The first 9 rows are patterns. Each new row is the sum of 3 different patterns, raised or lowered, with some noise. Before adding, each is slid sideways (what falls off one end comes back at the other) and multiplied by a number that may be negative. Names go in the order of the patterns.
Known rows, each followed by the names of its patterns:
[ -3   0  -7   4   2  13   2  -6  -2  -4 -17  -1   1   2   1  -1   8   5
  -2   1  -9  -7   6   3  -2   2   1   2  -7   0   6  -4  -6  -1  -1 -12
   3   0  14   1  -5 -12   4]
k46
[-1  1  0  4 11 -4  1  4  1  1  3 -2  9 -5  3 -3 -7 -3 -5  5 -6 -4 -8  5
  1  1  2 -3  5 -1 -1 -3 -1  2 -6 -1  1 -2 -1  5  0 -7  5]
k562
[  3  -4  -3  -1  10   3 -13  -2  -1   1  -7  -2   2  -3   4  -1  -1  -4
   3  -1   4  -2   1   0   8   3  -2   1  -2   3  -3   1   3   2  -4 -11
   1   5  15   5  12   5   3]
k551
[ 13  -1   1  -5  11  -7  -6  -8   1   1  -5  -4  -2   3   2  -5 -13  -2
   1   0  -5  -4   0   1   6 -10  -1  -8  -3  -1   0  -5  -8   7   8   1
   9   0  -3   1   3  -6  -2]
k832
[  0 -15  10   6  -1   6  -1 -14   0   1   1  -1   2  -2   5   5  -2  16
   9  13 -16   4   2  -6   7   2   6  -2  -1  -2  -5  -3  -1   3  -1   0
   1 -12   6   9   2   4  -2]
k696
[  3   3  15  -3  15   7   5   2   0  10  -5  -3  -9  -1   0   1   1   2
  -7   3   4  -1   1  -1   4   2  -7  -6  -1   1  -6  -1   1   0 -10  -4
  -5   7   3  -1   1   0   2]
k165
[ -4 -10   1  -9   3   4  -6   1  11  -1 -10   1  -6   3 -13   1   2  -3
  -5   8  -2 -17   2  -9   0  10  -4  -8  -5  13  -7   4 -10  -1  -2  -3
  -3 -10   2  10  -1  13  -8]
k571
[  2  -7   2   1  -5   0  -6   5  -3   0  -2  -3  12   5  -7  -6  -4   4
 -11  -4   6  -1   2   8  -2   3   3   0 -17  -6   5   8  -7   1   1   1
 -15   1  -2  -4   0  -2   1]
k720
[ 11   2  -6  -5 -17  12   0 -13  -4  11   0   5  -5   4  -1   6 -17  -3
   0   7   2  -7  -1  11  -1  -2  -4   0  -6  -7  -1   1  -1   1  -1  -1
   7   3   3 -13   0   2 -12]
k330

New rows, each followed by the names of its patterns:
[ -3 -13  -7  -1 -12  -9  -5 -12 -24   1 -15  -8 -15  -2  -4 -14 -15   3
  -9 -18  -5  -7  -9   1  -9 -14  -5  -1 -17  -2 -18  -7  -7  -3 -11 -19
  -4  -3  -7   9 -19 -14 -12]
k696 k571 k720
[  6   6   3  -2  10   3   2  -2  -3   0  -2  10   9   3   8   4  -2  -8
  14   7  -1   3  -1 -15   5   0  12   4   2 -11   7   3   5  12  11  15
  -1   8   2  -2  13  -7  14]
k46 k696 k165
[  8   4   0   8   2   9  -9  -4  -5  -8  -2   5   2   4  13   4 -14   4
  -2  16 -18   8  16   7  -5   7   2   2   1  -3  -2   7  13   4  -5  -3
  15   4 -15   3  -7  11   9]
k832 k571 k330
[ 0  1  4  1  6 -2  6  0  4  7  2  4 -3  5  8  9 -1  0  3  4  8  0 -1  3
  9 -1  6  9  0  1 -4  9  1 -1  5 -1  4  7  7  4 -1 11 -4]
k562 k551 k330
[-1  1  7  2 -9 -8  1  8  7 -1  2  1  6 13 -4 10 -5 10  2  9  0  3 17  6
 -1  8  2  1  2  9  0  3 19  3  4 -1  6  0  0 -7  2  4  3]
k46 k832 k165
[  7  17 -24   2  12  23   6   0  13  21  -5   9   4   1   3   6   3  12
   1  10   4  -6  18   6  11  -7   7   5  -4  19  18  -4   1  -5  25   5
 -13  13  21  17  14   0  12]
k562 k720 k330
[  3  -7 -11 -14 -14 -13  -3 -17 -14 -18   3  -8 -11  -2 -16   0 -21  -1
  -5 -17   2  -2  -7 -20 -29  -1 -18 -14 -14  -6 -13  -3 -11 -18  -2 -11
 -22 -20  -7   1   6 -16 -12]
k832 k696 k330
[ -9  -6  -1  -2  -9   0   0  -6  -1  -3 -10   0   7  -4   3   1   2 -17
  -9  -7 -10  -2  -7 -14  -1   1   0 -12  -9   3   1   1  -7   8   3   4
  -6  -8  -2  -9   2  -4   1]
k551 k832 k696
[  2  -2   8  -7   0   6   5   1  16   2  14   4   4   6  11  -8  10  16
   6  15   2  -3  15   9  12 -11  11  -3   5   2   4   9   4  10  -2   2
   7  -4   7   6  15  -2  16]
k562 k571 k330
[ -6 -17 -22 -30  -2 -33   3 -23 -13 -17 -17 -16 -12  -6  -6 -19   9 -17
 -13 -28  -6 -16   2   6 -27 -20  -7 -30 -18  -9   1 -17 -28  -2 -10 -14
  -1 -11 -19 -21  -5 -23  -6]
k46 k696 k571
[ 17   9   7   4   6  16  14  22  -6  -5   9   6  10  21  15   6  -3  10
  -3   6  -3   0  11 -11   8   2  24   4   8  12   1   4  12   8   4  13
  15  11   6  10  11  12   1]
k46 k696 k165
[ 5  1  8  4  3  4 10  5 10 13  8  7  6  3  6 12 10  4  8  8  8 -8 14  9
  6 12 -1  5  3  6  3  8  2  7  5 17  6  2  9  2 17  5  3]
k562 k571 k720
[14  9  4 18 11 14 12 15  4 12  8 10  9 -6 -8  1 13  6 10 13  5  9  0 -1
  3 12 17  6 13 14 13  5  9 19  0  3  8  2 16 16 26 -1  2]
k832 k696 k571
[ -1  -5   2   5  -6   1   2  -3  -3   6  -7  -8 -17   3  -5   3   4 -10
  -6   7  -2   1 -20  -5  11  -4  -6   9  -3  -1  -8  -1  -6   4  -5  -3
  -7   6   6  -7 -14   0  -2]
k46 k832 k330
[  0 -12   1  -5 -16 -22  -6 -10   7   3 -13  -5  -5 -26  -5  -6  -1 -15
 -10  -6   5 -11  -5   5 -12  -2 -25 -11  -6  -4  -9  -5   5   2 -11 -16
 -25  -4 -10 -15   0  12  -7]
k46 k571 k720
[15 21 12  2 -1 26 10 16 11 19  9 13 19  1  3  8  2 11 11  6  9 14 14 -8
 11  9 14  1  9 13 18 10  9 14 22 12  1  1 11 12  9  6  6]
k551 k832 k720
[ -8  -7 -16 -16  -5   2  12 -15 -16   5  -2 -11 -16 -17 -11 -12  -7 -17
   5  -7  -9 -13 -11  -3 -13 -23 -13  -8 -11 -11  -2  -7  -8 -20 -10 -16
 -18 -12 -14 -14 -10  -2 -15]
k562 k832 k330
[-4 29 -2 18  3 10 14 26 11  2 -5  5 -5 10  8 13  9  6 -4 -1 23  1 -3 12
  7  3 15  0 21  6  7  7  1  0  8 19  3 21 -1 -7  1 16  9]
k562 k696 k571
[-14  -8 -12  -9 -15   3  -7  -8   2  -7   0 -19  -8  -2 -13   5 -10  -8
  -8 -22   2   4 -14 -12   2  -9  -1 -11   1   1  -7 -21 -16  -4 -10  -6
 -17  -1  -1 -11  -7 -13  -3]
k562 k165 k330
[-10   7  -3  -4  -1  -3   4  -4   0  -2   1  -4  -5   4   4  12   5   4
  11   6   3   0  -4   0  -1   7  -4   1   3   0 -11  -1   2  -1   7   3
   0  -3   4  -1  12   4   7]
k551 k696 k165
[  0 -10  -5 -10  -1  -3  -5  13  -7   8   5  -8  -1  -3   2 -10 -12 -10
  -7  -5  -5 -11   5  -5  -8  -5 -11   1 -14  -6   1  -9  -1   0  -9 -16
  -6 -10 -21 -19  -5   1  -3]
k551 k165 k720
[  2   5   1  -3   9   4   5  -7  12   6   4   2   2   8   3   5  -6   8
  10   4   8   5  15  -1  25  12   3   5   6 -10   8  15   6 -10   7   6
   2  -6  -2  10   7  19 -12]
k551 k832 k696
[-4  8  3 -1  0 12  9  8  5 -5  7 11  8  2 -2  7  3  9 -2  6  4  6 12  0
 -1  8 11 14  8 24  4  2 10  5  4 13 18  5  8  3 14  4  1]
k551 k832 k696
[ 6  7  4 10  5  5  9 14 -1 12 18  6 11  2  2  5  7  3 -5 10  2  9  5  4
 12  8  7 -2 -3  2 -3  4  3 11  6  7 -2  2 12 -1 -4  2 17]
k551 k165 k571
[ -4 -18  -1   8   4   0  -8  12   0   4  -7   3  -8   3  14  -2   8  -4
  -3  10  15  14  -8   0  -4  11  -4   1  11   1   7 -14   2 -13 -18  -2
   4   9 -10   8  -1   5   7]
k832 k165 k571
[  9  -3   4  -3   7   3  -1  -6   4  -2 -11  -4   3  19   2   0 -12  10
   0   1   0   9  22  18   1 -17  -4  -9 -20  -3  -3   8   6   4   1   6
  10   6  -4  -5  15   8   0]
k46 k551 k165
[ 8  8 -4 13  3  1  7 10 23  3  1  0 -2 -2  3  2 11 -3  5  8 -6  2  8 17
  4 -3  4  9 -1  9  2  0 10 18  5  0 -5 12 -2  3 -1 11  4]
k562 k551 k720
[ 2 14 10 10 11 14 14  0 23  9 20 10 16 12 19 19  7  2 17  3 14 16 14 12
 17 12  5 17  7  0  7 24 26 23 19 21 16 15 11 10  5 23 28]
k551 k832 k571
[ -3  -7  -2 -10   4  -7  -7   8   2  -4   0   1  -2  -2  -2   6   3   8
 -10   0   5   6  -9  -2   2 -10 -13  -5 -14  -7  -2  -7  -4 -13   5   0
   5  -8  -3  -6   1   2  13]
k46 k696 k165
[  1   5  -4   4  -5  -5  -2   1  -7  -1  -2  -4  -8  10   1 -12 -13   1
  -4 -11  -7   7   3   2   4   0   1  -8  -1   8   3   2  17   1   5 -14
   8   6 -12  -5 -14  -7   7]
k165 k720 k330
[ -7  -2  -8  -2 -24  -3  -9 -25   0 -13  -8 -18 -24   1 -10 -11  -9  -1
 -14  -8  -9 -13 -16   3 -22 -13  -2  -5  -4 -14 -15 -10 -14  -8  -5 -16
 -15 -14 -14 -18 -10  -8  -9]
k562 k720 k330
[  5  -9 -19   7   1  12  -5   3   2   7  -5   4   3  11  -5 -11   1   7
  10  -1   7  -7  -8  -8 -13  -3   1   2   2  -1  11  -2   3  -8   4  -3
  -7   0  11  -2  -3  -3  -6]
k46 k832 k165
[ -9  11  12   7 -10  -9  13  -2  12  16 -10   5  -9  31  10  -6   7  15
  -7   8   5  13   6  23  -5   0   3   9   3  -4  27  10   0  10   0  10
  10   2  11   4   2   5   8]
k46 k696 k330
[-21  -8   0  -2 -19 -11 -14  -1 -22   0  -3  -7  -5 -17  -3 -11  -9  -4
 -19 -11   6   2  -6 -16   4   5 -13  -7 -23 -12  -7  -7 -11 -12   3  -4
 -21 -22 -23 -19 -23 -13   6]
k832 k165 k720
[11  8  1 16 14  8 11  8 18  8  7  7  5 20 -1 10 18 15  8  7 24  5 -9  6
 -2  1  7  2  0 16 25 -1  5 -2 19 -3 14 19 27 12 11 18 11]
k832 k165 k720
[ -3   2   0   2 -12  -2 -19   3   0  -8  -2  -5 -11  -6  -4   0  -7   6
  -8   8  -4  -5   5   4  10 -22  -3  -3  -5   2  -4  -9  -5  -4  -5 -16
 -11  -3  -1   1 -12  -2 -19]
k551 k832 k696
[ 1  4  7 18 10  5  6 10  8  4  4 -3 11  9 15  4  4  9  4 10  8 -3 10 -8
  3 14 12 -3  9  3 -3  3  5  4  2 12  3  4 -2 13  8  1  9]
k832 k696 k330
[-15  -2  14   0  -8  -5 -11   4  -7  -2 -11  16  -3 -12  -9   0   4   1
 -13 -10   2   1  -3   1   4  -1  -5   0  -3   4   1  -1 -13  -8  13  -7
   0  11  -9   1   0   1  14]
k562 k696 k330
[  2   2  -1   6  12   7  -5   2   2  -3  -4   1   7   7  -3   7  12   1
   0   8   8   6   8  -1  -2   7  -4   3  -2   3   4 -16   2  -7  -4  -9
   1   2  -2   5   3   7   5]
k46 k165 k330
[ 30  10   8   4 -15  26  14  -3  -1  33   8  31   6  15  14  22   1   4
  11  17   1   9  22  26   5  11   5   7   7   0  -3  15  21   7   7   6
  31  13   7  -1  16   5   5]
k832 k571 k330
[ 13   5   5   0   4   4   2  21  11  12  15  -2   2   7  11  14  -3   6
  18   9  -7   7   3  11   2   3  -2  18  13   9   2   6  12   4 -11  13
   9   6   8  10   0   8   5]
k46 k696 k330
[21  8  7  7 -7 15 17 33  8 14 21  8 15 16  7 17 24 10 -7  8  9  0  2  2
  5 -1 32  6 10 14  9 -4  6 14 18  8 23 17 10 -1 11 13  5]
k551 k696 k720
[  4   3  -4  -1  -3 -11 -11   2 -10 -13  -4  -7  -6  -8  -7  -8  -3  -4
  -4  -8  -4  -2  -2   1  -5   0  -8  -2  -5  -8  -2  -1  -5 -10 -14   0
 -11 -11 -14  -9   2  -3   3]
k551 k832 k165
[  8  -3   8 -10   3  -1   3   2  -2   2  -7 -15   4  -6 -10  -3  -4   3
  -8   0   3  10  -2   1   5   0   2   5  -6  -1   1   1  -2  -4  -4   9
   5  -1  -6   8   4  -4  -5]
k562 k165 k571
[ -6 -12  -8 -17 -11  -8  -1 -18 -11 -13 -12 -12  -4 -16   0 -17 -14   0
 -12 -20 -12 -13 -11  -8  -2 -10  -7 -23 -15 -24 -20 -10  -7 -15  -5  -9
 -22 -12   6  -4 -15 -10  -6]
k551 k571 k330
[ -7 -26   2 -18  -3  -3 -17  -6   3  -8 -18  -6 -20   0 -22  -1  -4 -10
  -9   0   0 -20  -8 -18 -12   6 -16 -17  -7  10 -11  -1 -13  -5  -5  -9
 -17 -12  -3   9  -8   8 -12]
k562 k571 k720
[-19  -4  -5  -1  -3  -2  -2  -4   3  -6  -8  -9  12   0 -10  -6  -4  -5
  -9 -16  -7   0 -15 -14   4 -17  -9  -9   1 -13 -18 -13 -13   1   0  -6
 -13  -2   1 -13  -9 -12  -1]
k832 k165 k330
[ -3  -3  -4 -15 -13  -3   0  -4  -7 -20   0  -1  -7  -5 -11 -16   4   3
  -9   6   0   7 -20  -8  -3 -13  -6  -9  -3 -16  -3 -13   1  -9  -6 -12
  -3  -8  -5 -18   4   4  16]
k46 k696 k165
[  9  -5  -1  -4  -6  -2   6   0  -4  -5  -2   5 -15   4   6   3   1  -1
  -5 -19   7  -7  -2  10  -3 -19  -6   6   2   4  -6  -1   1   3  -1   4
  17  11   3  15   0  -4  -2]
k696 k165 k571
[ 9  7 -5 14 -3  2 11  5 11 -1 15 19 17 10 10 13 14 11 19 13  4 13 10  5
  5 11 19 14  8 10 16 10  7 13 19 16 13  4  8 12  9  4  7]
k562 k832 k165
[  2  12   1  -4  -7   0  -6  -1   3  -1  11  16  11  -5  -2  -2   3 -10
  -1   7   2  -8  12  -6 -11  -5  -8   3   9  -2  -9   2  16   0  11  -3
  -1   2   2   0  -5  12  10]
k551 k832 k571
[13  9 26  8 11 18 11 10  8 14 19 12 10 21 13 18  5 15  7 15 20 -1 11 18
 10 16  9 26 12  8 11 14  5 15 11 16 14 33 16  9 -1 22 16]
k165 k571 k720
[ 16   0   1   3   7   1  -7   0   0  -7  11   7  -3   4   3 -10   4  12
   8   7  -8   6  -3   9   6   9   4   6 -19   6   4  12  -6   7  -2  13
   5  -3   2  11  16 -10   9]
k46 k696 k571
[-10  11  -2  -1   1  -1   8 -19   3   9  -1  -5   1 -11  -4   1  -1  -4
   7   2   9  -5  -3  12   4   1  -7   0   7  -8   7   1  -3  -5  -5   1
  -8  -6 -10   2  -2   5   1]
k562 k696 k330
[  2  -6 -13 -10   4   0   8  -8  -9  -2 -11 -11   6  -1   3 -23   5   3
 -12  -4   5  -7  -8  -3   0 -10   0 -14  -2 -10   0   3 -18  -5   8  -3
 -13  -5  -4  -6  -1  -5 -13]
k46 k696 k330
[ 3 -7  0 13  1 -3 -3  3  8 -3  7 -1 13  7 -2 -9  0 11 -6 -5  2  3 -6 -9
  4 10  2 -1  2 -1  5 -2  4 10  0 26  9  9  7  0 11  8 -1]
k562 k165 k330
[-11   0  10   2  -2   0   1   2   2  -5 -12   2 -11 -12 -12  13  -2   5
   0  -9   0  -2  -5   2  -2  -3   5   0   5  -2  -2  -4  14  -1 -11  -8
  -5   4   6  17 -11  -8   0]
k46 k696 k571
[ -2 -10   1  -1  -3   0  -7   3   8  -4 -12  -1  -1  -4   5  -3  -5  -8
   1  -7   9  -4  -2   3  -2  -4   0   4  17  -2  21   8  -1  -3   4   3
   0   3 -10   6   4   2  -6]
k562 k165 k571
[-12 -22 -20 -29  -9  -7 -12 -14 -13  -6  -8 -15 -14 -26 -21  -6  -3 -21
  -9 -16 -11 -15  -9  -8 -27 -12  -5 -18 -10  -7 -17  -1 -18 -13 -24  -6
 -17  -4 -21   2 -16  -1 -15]
k46 k832 k330
[ 3  8  3  5  8  5  3  9 18 -5  9  5 10  5 17  6  8  5  3  2  3 19  4  6
 19 14 10  6  8  2  9 13 13 -1 15  9 15  1 14  5  6 13 -1]
k832 k696 k720
[ 14  11   7  15  14  12  10  11  15  17  16   2   2   8   2  12  16   7
   3  -3  10 -14   4   4  10   5   9  17  11  13  16  14  12  10  10  13
  10  17  10   9  10  12  10]
k551 k832 k165
[ 13   2   2   5   0   1   6  14  -1   9 -14   0  -6  -2  -2  -4   7   9
  10  17   6   3  -6   6  -6  10  14  -1   4  16  11   0   2  -4  12   0
   2   6  11   2  15   9  -4]
k165 k571 k720
[  7  10   8   9  15   8   1   2  -5   7   3   8   6   2  16  -4  15  19
  10  11  -5   4  -6  19  23   1  20   6  -5   3   2  -4   7   6  -1   8
  23  11  17   4  16 -10   9]
k832 k696 k720
[ 10  11 -12   3  18  -9  14  14   4   8  12  12   9  -2   8  26   3  -5
   5 -11  18   5   9   4  19   9 -10  14   9   8  12  -3 -10   7  15   2
  10  12   5   5   0   7  18]
k562 k696 k330
[ -5   1   2  -1   3   2   9  -5  12   0   4   4  -1   3  -5  -6 -18  -2
  -3  -1  -9   2  -6  -7  -1   0   0 -15   5  -2  -4  -3  -5  -3  -8   3
  -6  -2 -13  -1  -6   2  -1]
k832 k165 k571
[ 16   2  -5  -5   9  -3   3   6   2   2 -10   6 -12 -10   2  -4   1  -3
   5   6  17   2  -2   8   0   3   7   7   9   0   2   7   6   6  10   4
  11   0   7   0  -1   0   8]
k562 k165 k720
[-12  -5 -17  -7  -4  -9  -5  10  -9  12 -15 -10 -25 -12  -6  -1  -1   0
  -4   2  -5 -20   0 -17  -4 -11  -3   6  -6 -10   3   0 -25  -5 -16  -2
   6 -16  -9  -5   9 -10   6]
k46 k562 k571
